Every row belongs to one group in each of 4 separate groupings. Each group adds its own fixed numbers to the row, and there is some noise. The rows also spread widely along 12 directions, which tell nothing about the answers.
In the rows, zero is written as 128.
Some rows, each with its group in each grouping after it:
[124 153 109 120 159 153 115 123 118 114 128 144 161  94 149 147 121 145
 128 126 115 100 132 132 129 145 139 116 140 119 170 167 177 166 163  97
 114 142 167 173 143 138 126 115 142 108 122] | D A J_20 Bunu
[155 126 191 125 131 135  63 154 156  90 124 112 108 163  69 150 170  47
  79  78 114 136 103 130 112 133 118 122 133  97 102 102 149 114 174 196
 153  92 100 125 128 114 154 132 189 108 174] | T E J_911 ligo
[119 130 149 136 167 163 143 117 109  67 117  97 152  98 153 149  99 159
 149 115 119 105  74 155 143 148 107 123 131 129 149 137 183 115 180 180
  96 125 165 142 135 111 171 160 129 101 105] | K X J_911 voz
[108 126  84 166 153 135 109 123 118 123 121 145 155  47 170 160 127 118
 102  94 164  76 190 172 111 172 139 104 122 133 143 182 161 167 179 137
 127 168 141 175 130 118 155 121 105 148 197] | D X J_13 ziki
[134 137 220 101 135 101  89 168 136 106 122 132 124 195 101 122 128 128
 110 117 116 115  78 123 114 129  85 124 157 124  81  46 134  93 119 155
 128 110 120 112 139 129 141 119 140  74 119] | K E J_20 ligo
[142 118 125 139 124 150  96 144 135 111  95 102  87 103 138 162 122  97
 130 110 126 126 130 101 133 128 126 137  96 126 133 171 153 125 131 159
 150 102 111 149 124 153 132 117 154  93 143] | T H J_13 voz
[135 103 115 134 183 117 165  83 106  58 142 100 145 113 109 163 108 100
 123 115 161 145 102 199 142 134 171 135 204 123 128 132 138 114 118  96
 103 147 182 126  84  94 152 171 104 144 129] | T H J_13 ziki
[111 137 116 143 124 160  98 111  85 125 102 149 134 136 120 108 130 138
 148 124 103 109 104 144 121 159 105 141 111 145 125 137 180 121 180 165
 122 144 172 110 110  95 109  93 175 128  89] | T A J_20 fid
[117 143 159 125 125 131 124 114 105 125 147 135 172 187 104 105 125 140
 130 148  97 138  88 129 124 126 106 156 156 116 115  77 149 115 144 143
 107 133 155  76 130  72 149 146 140 168  79] | T A J_911 Bunu
[135 118 116 136 107 127 126 107 119 113 111  81 127 142  88 169 112  87
 139 135 128 163 125 142 112 111 172 157 161  98 124 138 105 123  73  99
 113 127 125 131  94 133  99 139 136 147  98] | T H J_911 fid
[ 72 164 159 140 129 116 133 166 109 144  87 166 138 125 161 118  94 191
 134 145 142  61 146 131 124 145  68 119 122 150 127 107 145 120 134 150
 113 159 149 181 144 132 129 107  95 108  93] | K H J_20 fid
[120 118 184 165 101 118 162 161 163 114  71  70 113 145  91 167 103 117
 135 110 166 142 110 167 106 100  98 146 142 100  82  69  98  67  95 180
  91 129 115 175 119 123 172 194  65 145  99] | T A J_911 fid
[139 127 107 163  69 151 102 126 156 141 103  95 108 116  98 170 146  65
 127 126 109 167 170 103  92  89 173 146 108  93 144 164 107 148 110 129
 125 116  95 180 129 160  98 126 149 137 121] | T A J_911 ligo
[123 125 142 107 105 129 113 164 109 143  94  97 127 143 139 126  72 168
 143 125 125  93 103  91 132 141  73 145  97 127 112 119 162 119 112 146
 138 109 108  90 136 132 154 128 129 114 113] | D H J_20 fid
[139 158  91 138 105 164 102 127 121 163 136 114 178  86 185 137 107 175
 154 151  66 100 140  78 131 139 108 135  82 116 169 188 180 164 177 148
 108 132 120 103 183 114 154 114 157 138 119] | T A J_911 fid
[152 125 115 120 139 118  81 122 129 109 133 168 118 124 141 130 134 108
 123 129 104 119 127 133 110 165 137 122 146 141 108 155 139 133 121 134
 145 139 139  92 139 128 108  77 175  92 174] | T A J_911 ligo
[100 126 130 139 126 114 132 122 112 107 111 156 123 149 105 129 126 114
 115 130 159 135 124 157 116 130 144 138 166 126 110 107 116 130  99 115
 114 141 162 147 104 122 108 128 112 142 129] | D A J_911 ligo
[122 109 150 119 113 128  63 159 132  93  72  97  80 139  99 169 114  69
 102  83 145 109 119 154 108 163 121 126 125 108 104 149 142 119 113 163
 143 118 104 140  94 147 113 119 169 105 172] | T A J_911 fid
[127 121 119 151 118 119  83 155 129 162 111 160 125 131 140 115 124 114
  99  99 151  94 153 116 132 162  91 129  95 135 105 136 139 146 158 180
 160 125 114  82 132 107 149  97 148 153 204] | D H J_911 fid
[119 117  94 159 117 152 136  96 138  92  94 127  81  91 105 141 128  77
 140 129 109 126 157 153  73 150 148 113  95 149 116 191 132 115 126 191
 146 154 134 151 122 135 109  93 159 100 136] | T E J_911 fid
[202 115  75 142 157 121 133  99 148 154 195 145 184  70 190 127 132 148
 166 162  84 152 123 109 141 125 145 124 144 148 133 163 135 138 141 117
 125 137 154  43 179 109 169 102 120 121 155] | T A J_13 ziki
[149 150 114 132 128 156 119 137 141 127 136  92 142  99 132 170 123 121
 131 138 106 137 125  82 138  99 154 131 129  89 176 169 143 163 133 100
 114  99 120 167 156 165 133 130 143 113 118] | D E J_911 fid
[126  98 128 123 148 137 115  92  87  99 141 115 138 175  91  99 121 107
 123 121 112 157  68 145 148 141 138 150 155 130 118 105 159 125 158 148
 143 109 172  45  97  74 139 124 172 152 114] | K A J_20 voz
[138 112 130 117 145  91 126 140 123 121 129 138 101 134 149 128  99 131
 127 146 147 127 126 111 146 135 121 120 138 157 106 120 120 113  74 123
 149 116 137  93 130 139 135  99 103  86 148] | K E J_13 ziki
[113 165 189 117 137 123  63 151 107 126 103 184 118 186  95 102 162 119
 116 127 101 117 100 126 113 143  86 130 136 139 104  83 151 105 157 159
 140 120 156 132 119 117  92  70 183  90 105] | T E J_20 fid
[120 106  95 175 114 162 150 113 127 137  98  91 116  98 124 159 118 111
 138 106 150 158 140 121 158  93 148 141  96 122 154 159 136 134 156 154
 125 107 145 164 108 132 133 153 118 156 103] | K H J_20 ziki
[ 97 122 153  83 143  78 143 148 160  74 133 126  69 144  70 137  80  58
  50 126 120  74 175 130  82 149 129  91 150 128 126 148 110 153  87 131
 191 132  84 158 147 143 153 118 142  88 199] | K H J_20 fid
[136 117 118 111 132 119 124 131  92 130 115 148  96 152 172 103  85 175
 160 168 114 147  82  76 181 123 114 151 117 153 132 138 141 125  71 123
 144  88 158  65 135 141 105  86 135  89 111] | K X J_911 voz
[119 152 135 185 104 138 171 125 157 149 115 154 162  86 146 126 134 167
 168 151 100 118 154 149  64 108 108 122 112 147 109 119 123  99 149 179
  87 180 151 186 179 119 157 134  86 118  79] | T A J_20 ligo
[145 110 128 118 154  91 128 141 128 117 137 163 128 132 171 120  96 158
 127 135 147 118  98 124 169 144 103 123 149 149 111 118 134 125 106 134
 139 116 152  74 146 120 154 111 114  97 170] | K A J_911 ligo
[112 159 111 122 143 148 190 115 112  85 126  90 156 108 157 163  76 177
 149 161 114 118 104 111 168 106 131 153 138 109 186 162 168 146 125  91
  93 108 166 162 148 121 158 177 103 125  87] | T X J_911 ligo
[111 149 128 120 132  99 103 136  92 154 120 147 190 136 147 138 105 172
 131 140 149  83 140 162 108 156 130 141 182 119 113 106 124 153  98  51
  95 166 147 123 120 121 109 105 100 145 131] | D X J_20 fid
[178 134  93 152 110 143  80 126 144 182 144 123 185  80 163 175 145 139
 163 131 106 134 162 111  95 115 165 131 142 103 141 162 118 165 121  74
  95 147 115 145 153 171  99  92 124 121 125] | D H J_20 Bunu

New rows. What belongs after each?
[109 126  92 148 174 112 150 103  56 104 105 142 155 111 168 172 104 161
 143 136 213 140 119 190 189 125 184 152 210 125 155 126 117 145  76  15
  62 146 215 183  62 133  76 133  61 150  93] | K X J_13 ziki
[150 111 116 130 122 143 114 100 137 102 141 102 109 124 106 137 128  80
 134 133  90 151 116 123  99 130 150 142 134 121 122 161 131 129 123 164
 152 120 119  93 127 119 126 121 175 114 135] | T H J_911 voz
[158 119 147 149 107  78 111 157 139 214 151 174 145 171 148  91 136 150
 121 158 121 161 139  72 164  89 110 149 133 138 104  71  87 124  98 120
 148  97 126  53 163 122 133  90 100 153 146] | K X J_20 ziki
[141 122 144 131 150 111  77 135 115 126 106 179 105 154 118 113 145 108
 124 114 131 127 100 155 129 158 107 130 144 148  88 115 135 108 133 154
 148 133 163  95 108 116 101  77 167 105 158] | T A J_20 fid
[156 130 133 136 145 146 120 121 109 105 111 125 167  83 169 151 114 188
 203 143 109 128  76 166  93 147 134 132 168 139 109 124 144  99 105 113
  74 156 178 141 124 159 102 109 109  61  71] | D X J_20 voz
[113 104 136 149 160 120 147 125 119  86  98 149  91 107 144 133 104 123
 142 123 171 121 116 166 130 143 118 117 135 164 107 129 132  96 104 170
 134 145 168 151 104 131 131 119 103  85 129] | K H J_13 voz
[107  98 104 120 122 144 129 106 105  93 122  67 101 151  76 141  91  72
  90  99 127 129 118 115 155 138 142 140 107 105 156 160 165 154 157 170
 165  87 114  83  97  95 159 156 174 174 153] | K H J_911 fid
[110 131 153  86 135  97  77 150 126 105 139 145 132 163  95 139 116  92
  68 121 127  84 145 138  96 171 130 114 177 107 110 120 126 163 106 101
 154 142 108 118 129 124 133 114 148 132 186] | D A J_911 Bunu
[129 119 129 101 124  87  96 165  97 134  96 125 103 146 161 149  81 147
 118 136 165 106 132 116 164 147 111 151 142 132 110 134 133 125  63  80
 137 113 120 103 111 142 120 113 104 118 157] | T X J_13 ziki
[108 124 135 117 131 121 136 133 129  96 131  94 125 126  88 144 104  95
  83 119 129  94 151 132 102 144 126 121 138 113 142 137 151 143 133 134
 152 122 106 134 132 114 173 147 131 135 172] | D X J_13 fid
[134 125 122 159 114 154  94 125 142 120 117  60 148  87 115 200 131  88
 130 100 135 124 164 147  87 123 171 122 130  85 146 153 128 142 142 124
 103 135  97 193 113 158 130 131 130 127 131] | K E J_13 fid
[129 145 139  98 159 125 188 107 148  77 163 122 122 118 116 119  95 131
 137 180  66 125 111 103 112 108 126 123 150 138 154 153 140 127 116 124
 146 119 146 133 176 123 162 140 136  78 101] | T H J_20 voz
[ 85 126 153 158 151 126 165 121 107 103 112 153 133 147 137 107 108 151
 133 133 152 119 104 162 139 135  99 135 139 151 113  87 132 104 142 183
 116 142 178 132 120  89 151 144  99 142 100] | K H J_911 voz
[ 88 102 132 134 111 135  94 126 109  75  77  92  81 141  69 166 114  57
  90  78 152 112 144 166  96 151 156 128 125 109 121 146 145 142 125 143
 148 122 119 172  74 138 100 129 164 115 153] | K X J_20 ligo
[135 125  83 147 147 162 144 112 133 100 127 109 153  58 156 160 106 141
 146 105 126 104 135 136 129 134 141 120 113 126 162 185 180 156 174 138
 115 132 156 163 142 130 158 144 135 110 138] | D H J_20 ligo
[151 138 159 110 152 127 109 128 140  91 141  97 146 119 122 156 116 116
 133 131 100 116 104 144  95 144 138 107 167 116 125 127 135 124 123 138
 111 135 118 133 145 144 144 116 141  80 130] | K E J_911 fid
[145 114 128 152 128 135 125 147 161 123 104  89 144  60 147 181 113 127
 151 105 149 102 148 158  81 134 138 122 136 115 108 153 119 124 115 135
 109 150 109 174 138 167 146 142  96  97 144] | D H J_20 voz
[113 145 175 113 123  90 127 138 109 130 121 152 139 193 116 104 102 148
 127 161 126 120 102 132 116 131 105 141 176 135  96  59 103 109  71 119
 112 140 141 103 125 119 104 102 106 123  87] | K H J_911 fid
[199 131 144 128 132 155  75 139 157 122 146 100 128 121 123 165 165  83
 136 129  67 181  99  76 141  93 157 140 135  90 157 151 135 138 132 134
 137  67 111 117 150 168 114 111 186  88 136] | T X J_911 voz
[142 122 162 131 140 108 115 132 127 113 116 165 105 159 128  92 120 126
 134 133 109 124  86 139 129 158  77 128 125 162  82  97 143  84 131 202
 151 125 148  54 133  96 146  98 148 100 149] | T X J_911 fid
[104 143 136 156 130 169 110 136 113 130 117  81 178 102 121 170 125 131
 117  89 127 103 140 139 118 128 128 127 117  94 156 137 176 155 213 144
  88 133 125 184 130 116 163 157 129 161 101] | K E J_20 ziki
[146 123 107 143 155 132 105 119 158 112 144 145 148  59 139 160 134  97
 122 116 107 104 161 156  80 152 157  86 141 135 143 182 132 154 158 142
 128 160 132 166 160 156 131  88 150  83 171] | K A J_20 fid
[137 119 154 131 141 109 128 123 132  92 110 101 104 155  68 160 132  77
 117 111 145 150 108 168 116 117 146 141 179 113 105 103 105 104  96 113
 126 122 144 150  90 131 121 136 131 114 126] | T E J_20 fid
[148 114 151 127 139 146 163 115 145  79 138  84 113 121 107 124 101 114
 155 152  82 140  94 114 100 116 117 115 109 144 125 126 151  85 128 193
 137 112 134 110 150 125 177 128 138  77  98] | K E J_13 fid
[156 123  99 166 180 145  88 126 140 100 126 172 121  59 157 158 169  92
 114  83 158 119 150 151 139 151 151  96 122 135 144 177 162 153 181 146
 138 124 162 173 121 146 130  87 153  90 202] | D E J_13 ligo
[155 127  91 132 179 144 128  95 118  81 148 132 134  82 152 172 133 111
 140 141 125 163 108 136 159 110 203 120 188 117 179 182 125 161 109  68
 106 114 186 171 122 163  88 116 145  89 123] | K A J_911 voz
[145  98 109 140 105 101  96 153 103 159  72 138  78 144 164 138  93 148
 144 111 179 136 116 109 181 129 100 167 103 145  93 135 125 113  73 116
 146  99 140  81  91 138 101 102 119 118 151] | T H J_20 ligo
[111 120 101 175 119 114  99  95 118 134 140 149 150 129  80 135 167  52
  84  95 154 124 194 186  87 147 168 143 153 115 114 132 112 152 155 128
 133 169 133 132  90  72 123 119 143 196 178] | T H J_13 ligo
[150 157 144 125 171 117  82 137 101 134 138 188 167 123 193 132 146 179
 155 144 123 119  95 132 157 142 111 142 165 144 131 114 146 128 132  98
 102 137 180 116 135 126 109  83 127  90 112] | T H J_13 voz
[113 128 119 183 103 155 105 130  95 142  69 131 121 114 156 156 139 147
 167 116 161 150 131 136 141 111 137 150 105 128 132 124 141 117 125 134
  91 126 162 189  94 157  80 107 106 119  82] | K X J_13 ligo
[158 107 137  96 141 121 158 115 146  97 163  77 137 157  80 115  94 112
 125 147  67 147  78 105 131 119 110 141 141 121 120 115 153 109 135 160
 155  96 127  31 155  83 202 160 160 127 129] | T A J_20 fid
[111 123 128 198 129 120 108 114 122 144 103 146 143 125  88 142 166  78
 102  80 172 132 165 208 104 137 143 142 147 113 104 104 112 128 174 153
 117 159 154 157  86  83 122 131 119 194 169] | T X J_20 fid
[ 89 101 105 116 147 131 169  85  96  57 120  79 108 136  64 144  79  77
 101 119 138 118 125 165 119 141 170 130 155 121 151 160 145 147 117 113
 138 130 149 137  83 111 135 155 146 140 122] | K H J_20 fid
[155 123 131  99 137 112 123 134 147  72 121  99 117  90 148 180  82 127
 136 132 115  92 122 155  93 159 137 119 162 123 105 164 136 119  79 118
 116 152 114 133 149 156 142 131 121  59 167] | T X J_911 ligo
[136 143 146 103 142  88 155 111 119 111 171 160 149 168 120 101 113 145
 133 180 102 136 107 120 117 119 124 142 184 147 113  84 117 112  78  90
 133 138 159  78 147  96 138 117 115 112 109] | T H J_13 ligo
[135 106 122 164 106 147 110  95 142 105 134 100 133 118  84 152 150  64
 125 109 106 148 142 157  66 131 173 126 135 114 118 135 118 129 141 169
 123 141 117 135 120 125 116 125 154 123 140] | K X J_911 ligo
